There are 3 nested groupings, the coarsest first. Each group lies inside one group of the grouping before and may be the whole of it. The rows also spread widely along 10 directions, which tell nothing about the answers.
In the rows, zero is written as 128.
Some rows, each with its group in each grouping after it:
[ 99 135  95 131 125 134 112 142 111 171 130 122 142 138 104 117 144 152
 102 114]
fuz Tumav k330
[ 88 159  92 118 150 160 112 169 128 157 106 132 147 108 117 106 137 133
 125 148]
fuz Tumav k734
[100 116 120 103 115 129  92 135 116 145 158  95 121 132 130 107 145 135
 149  88]
bak Vug k881
[105 130 132 100 121  88 105 105 137 107 141 120 131 135 140 119 107 119
 130 151]
fuz giri k727
[151 124 105 127 111  99 111  96 128 159 134 118 104 140  93 134 125 138
 162 168]
roniv rilet k704
[ 89 116 125 115 156 113 126 150 120 189 163 114 181 152 127 116 146 163
  53 109]
roniv rilet k457
[118 146 113 139 115 137 118 136 112 167 125 116 142 118 123 138 149 163
 101 116]
fuz gazon k48
[ 88 152 109  72 136 158 103 162 132 171 152  86 140  67 158 112 138 148
 126 115]
Tudu pib k93
[160 122 132 115 116 137 133 101 139 159 146  94 141 112 140 120 134 152
 119 144]
Tudu biz k324
[177 134 127 124 135 123 139 124 138 180 156  99 173 157 130 147 118 181
  99 142]
Tudu pib k601
[180 143 138 127 113 139 140 124 152 157 146 119 169 139 143 108 130 137
 171 142]
fuz giri k678
[ 78 101  77 102 112 124 124 117 120 215 150 115 158  94  95  87 178 154
  66 134]
faror bagi k560
[110 152 124 128 145 145  99 182 124 159 116 126 110 121 105 157 135 141
 155 135]
bak mazag k107
[120 100 144 134 153 111 128 118 133 123 134 127 151 161 124  96 143 121
  68 118]
Tudu lib k407
[ 82  86 111 105 107  97 119  56 128 108 132 148 135 157 122   4 164  66
 120 122]
faror vez k249
[ 90 159 109 127 148 145 127 172 120 175 121 144 177 136 134  94 152 134
  91 106]
roniv rilet k911
[116 135 138  95 130 114 118  99 131 107 132  96 122 112 153 127 111 128
 117 153]
fuz Tumav k657
[119 106 123 114 151 117 114 155 157 183 161 127 143 142  91 110 146 125
 152 162]
Tudu pib k133
[128 107 151 100 132 126 120 127 144 157 169  93 144 114 146 114 144 134
 150 131]
fuz gira k643
[131 117 185 129 119 114 102 131 131 112 138 121 122 148 145  96 153  89
 171  61]
faror Rif k664
[101 138 136  94 128 100 119 129 146 139 143 139 139 126 127 119 132 115
 129 169]
bak Vug k874
[ 91 145 117  91 141 129 116 133 128 122 132 119 150 133 149 107 122 138
 103 137]
bak Vug k661
[106 138 102  85 129 129  88 123 113 139 126  72 119 104 130 141 102 168
 117 124]
faror bagi k944
[151 164 154  97 132  93 146 132 161 154 149 152 219 167 149 109 119 126
 116 161]
faror bagi k108
[100 155 112 112 146 152 100 149 127 146 101 116  93  80 128 133 134 125
 149 138]
roniv Memed k391
[ 95 136 106 127  97 124 100 103 110 133 104 134  88 100 110  91 162  92
 151 105]
faror vez k723
[145 185 114 102 104 111 112 125 130 154 119 132 158 123 129 143 107 145
 148 152]
faror bagi k560
[121 128 148 119 135 114  89 167 130 152 150 120 152 169 112 111 132 121
 170  86]
faror bagi k108
[123 101 101 182 131 129 116 125 105 155 110 152 134 201  77  72 166 114
 125  83]
roniv rilet k911
[112 142 156 132 106  90 105 153 127 163 151 151 117 132 104 160 160 116
 147 115]
bak Vug k874
[ 93 160 122 113 131 151 103 151 128 121 107 129 118  93 142 104 143 100
 157 125]
fuz Tumav k734
[131 127 138 127 122 126 133 114 131 162 133 123 141 120 132 102 159 123
 118 116]
faror vez k249
[159 137 151 146  92 124 132 124 120 171 146 119 125 120 133 161 170 142
 132  97]
bak Vug k661
[143 172 195 128 116 126  96 192 149 148 154 142 130 118 155 143 159  83
 218  70]
Tudu pib k133
[ 95 182 122 136 158 136 112 149 119 100  71 170 146 162 123  90 121  98
 113 122]
faror vez k249
[ 76 122 169  88 123  94  81 152 125 145 165 105 131 110 144 122 151 108
 133  73]
faror bagi k560
[121 129 169 141 146 113 117 154 146 114 132 148 154 165 135 104 138  94
 148 115]
fuz giri k727
[130 117 138 105 121 102 153  72 153 140 132 111 127  79 144 136 141 136
  87 210]
fuz gazon k48
[ 99 147  85  95 113 139 119 103 116 137 110 113 112  91 136 120 130 148
 100 161]
bak mazag k107

New rows, each followed by its group in each grouping:
[124 129 155 129 119 119 121 157 136 190 155 135 155 129 114 117 168 126
 140  98]
faror Rif k664
[106 168 106 126 132 139 119 176 141 177 126 153 158 115 112 126 137 136
 140 153]
fuz giri k727
[122 119 135 111 104 111 111 107 123 140 154 103 126 124 134 120 142 127
 136 114]
fuz Tumav k657
[116 152 157  95 137 116  86 158 138 106 134 117 109 135 142 142 107 110
 190 136]
bak mazag k107
[132 114 188 154 145  88 114 147 133 131 150 146 154 198 119 135 145 112
 127  98]
fuz gira k643
[109 124 145 121 131 119 106 132 122 131 139 113 121 129 134 132 142 129
 129 107]
fuz gira k643
[149 125 154 123 137 125 123 125 147 124 142 123 156 164 139  94 123 116
 146 133]
Tudu biz k324
[118 140 146 112 142 137 122 138 140 144 134 115 138 104 141 125 135 131
 109 139]
Tudu biz k324
[107 111 100 133 141 142 127 138 126 171 140 135 174 165 101  68 152 140
  88 121]
Tudu biz k324
[146 116 115 134 114 117 128  79 118 132 122 116 125 148 129 102 137 130
 122 127]
roniv rilet k457
[142 119 175 113 163 116 147 150 150 178 161 104 194 148 143 134 133 161
  80 128]
faror Rif k664
[162 158 121 155 122 139 131 167 132 203 134 139 147 118  95 161 156 156
 127 131]
Tudu lib k407
[ 86 157 121  88  94  78  88 130 126 151 162 133 128 110 124 140 129 118
 147 136]
fuz Tumav k734
[ 94 124 159 109 152 151 126 160 144 133 127 130 135 104 154  96 165  97
 127 128]
bak mazag k107
[144  78 114 128 136 116 139  69 126 162 138  84 125 143 105 107 136 162
  84 150]
faror vez k249
[127 142 110 108 149 120 111 153 136 179 147 107 153 145 112 134 111 164
 135 155]
roniv rilet k704
[157 146 171 104 135 118 143 129 150 145 161 104 173 113 177 140 131 146
  89 126]
Tudu lib k407
[115  95 135 156 146 151  88 145 115 134 118 118  97 160 110  79 164  98
 175  59]
roniv Memed k391
[133 134 132 137 133 137 133 138 132 173 127 131 152 134 117 104 158 123
 129 121]
faror vez k723
[116 169 132 104 131 132 103 166 129 146 143 118 157 133 141 128 117 133
 160 117]
fuz Tumav k657
[103 112 111 120 136 125 101 125 112 128 142  99 154 170 129  93 121 153
  98  88]
fuz giri k678
[133 114 137 157  92 101 123 127 133 182 153 166 139 152  89 109 188 103
 163 116]
fuz gira k643
[122  94 112 135 146 125 118 109 122 136 128  94 124 145 111 123 122 158
  93 139]
fuz giri k727
[134  94 153 132 138  94 123 108 138 158 146 109 101 126 110 141 150 125
 124 152]
roniv rilet k704
[ 82 124 147 103 116  80 124 151 137 217 176 137 151  96 103 145 174 138
  88 129]
faror Rif k664
[164 128 147 155 153 175 130 134 120 127 101  85 117 124 142 144 135 150
 127 110]
fuz Tumav k657
[111 211 123 112 130 128 103 183 130 170 110 142 116  76 128 182 124 136
 158 154]
roniv rilet k704
[128 153 145 117 129 120 123 128 127 153 131 118 141 118 141 130 138 133
 117 118]
faror vez k249
[103 133  73 126  90 142 113 109 106 177 127 120 112  94 110 111 168 144
 104 101]
Tudu pib k133
[124 125 117 124 153 155 131 132 127 140 126 104 162 149 139  92 128 149
 106 131]
fuz Tumav k330
[125 168  47 127 115 168 145 137 125 189 113 159 195 132 107  61 153 153
  95 145]
Tudu lib k407
[131 194  68 161 121 194 128 167 114 174  65 173 156 132 101  70 161 117
 165 111]
faror vez k723
[125 137  63 108  89 104 126 112 133 222 157 132 136 108  72 148 148 171
 127 196]
bak Vug k881
[115 171  83 117 109 141 123 123 123 160 110 139 134  94 115 125 133 147
 106 160]
Tudu biz k324
[160  91 133 142 157 143 168  93 140 167 122 103 160 138 126  98 155 150
  67 155]
faror vez k723
[ 96 114 153  91 111  89 113  85 148 133 133 122  70  54 126 120 160  78
 147 171]
faror vez k249
[153  99 126 150 170 169 146 146 141 170 129 106 167 159 114 103 148 158
 116 138]
fuz gira k643
[108 169 141 105 166 120 113 169 142 148 127 132 156 130 143 141 113 136
 119 143]
roniv Memed k391
[ 29 160 113 116 150 114  89 174 108 135 110 170 152 145 111  79 150  94
  89  86]
faror vez k723
[ 69 134  79  92 141 167 127 123 133 152  98 110 104  34 129  99 159 126
  94 186]
fuz Tumav k734
[135 173 123 111 131 147 119 160 134 162 136 108 169 117 149 140 116 168
 142 139]
fuz gazon k48
[106 188  96 112 170 140 100 150 120 104  78 139 145 159 133 118  81 141
 122 150]
roniv Memed k391
[ 95 169 123 103 146 164  98 181 127 147 118 105 121  81 139 138 128 132
 157 129]
fuz Tumav k657
[ 93 121 119 116 170 112 116 155 132 152 142 120 163 165  99 123 115 149
  90 162]
fuz Tumav k657
[128 228 137 139 102 140 113 189 127 174 112 169 139  87 140 174 157 120
 153  96]
Tudu pib k133
[104 144  63 107 113 159 122 113 116 160 117  99 139  90 134 104 128 171
  98 142]
fuz giri k727
[ 87 130 116 114 136 128 103 154 121 169 140 107 116 103 104 143 142 143
 119 133]
fuz Tumav k657
[ 76 192  90 133 114 157 107 190 106 191 114 154 146  97 112 131 161 140
 122 100]
fuz Tumav k330
[158 100  92 151 110 210 122 104 107 157 109  70  97  95 133  86 173 153
 161  84]
fuz gira k643
[139  97 136  97 132 100 131  77 147 116 155 101 147 144 143  91 123 130
  92 153]
Tudu lib k407
[135 105 148  95 137 115 137 137 168 182 183 116 161 104 128 100 159 121
 129 162]
Tudu lib k407
[ 68 140 116  58 123 100 116 100 135 135 134 111 130  70 148 108 127 131
  85 166]
faror Rif k664
[140 156 135 114 128 147 126 163 135 173 152 114 173 136 146 125 137 156
 143 116]
bak Vug k874
[ 97 116 111 120 128 134 111 145 113 181 153  94 132 119 113 128 148 161
 103 106]
fuz Tumav k330
[ 86 136 117  88 126 109 112 148 139 188 152 124 141  92 110 121 146 137
 126 147]
faror Rif k664
[137 200 131 123 105 124 102 149 115 129 113 137 127 107 143 162 120 133
 138 100]
Tudu lib k407
[109  67 118 101 156  98 132 120 152 196 174 106 162 153  79  94 142 154
  97 178]
faror Rif k664
[119 183 129 114 103 108  97 150 132 154 127 145 108  91 117 173 132 123
 180 151]
fuz gira k643
[102 162 165 123 112  97  98 145 123 141 136 148 123 122 133 130 153  94
 145  86]
faror vez k249
[157 121 156 116 136  94 157 126 160 191 174 126 177 144 120 157 139 160
  97 188]
bak Vug k874
[135 146 133 140  95  79 109 137 127 186 145 160 154 157  86 141 154 125
 144 122]
faror bagi k560
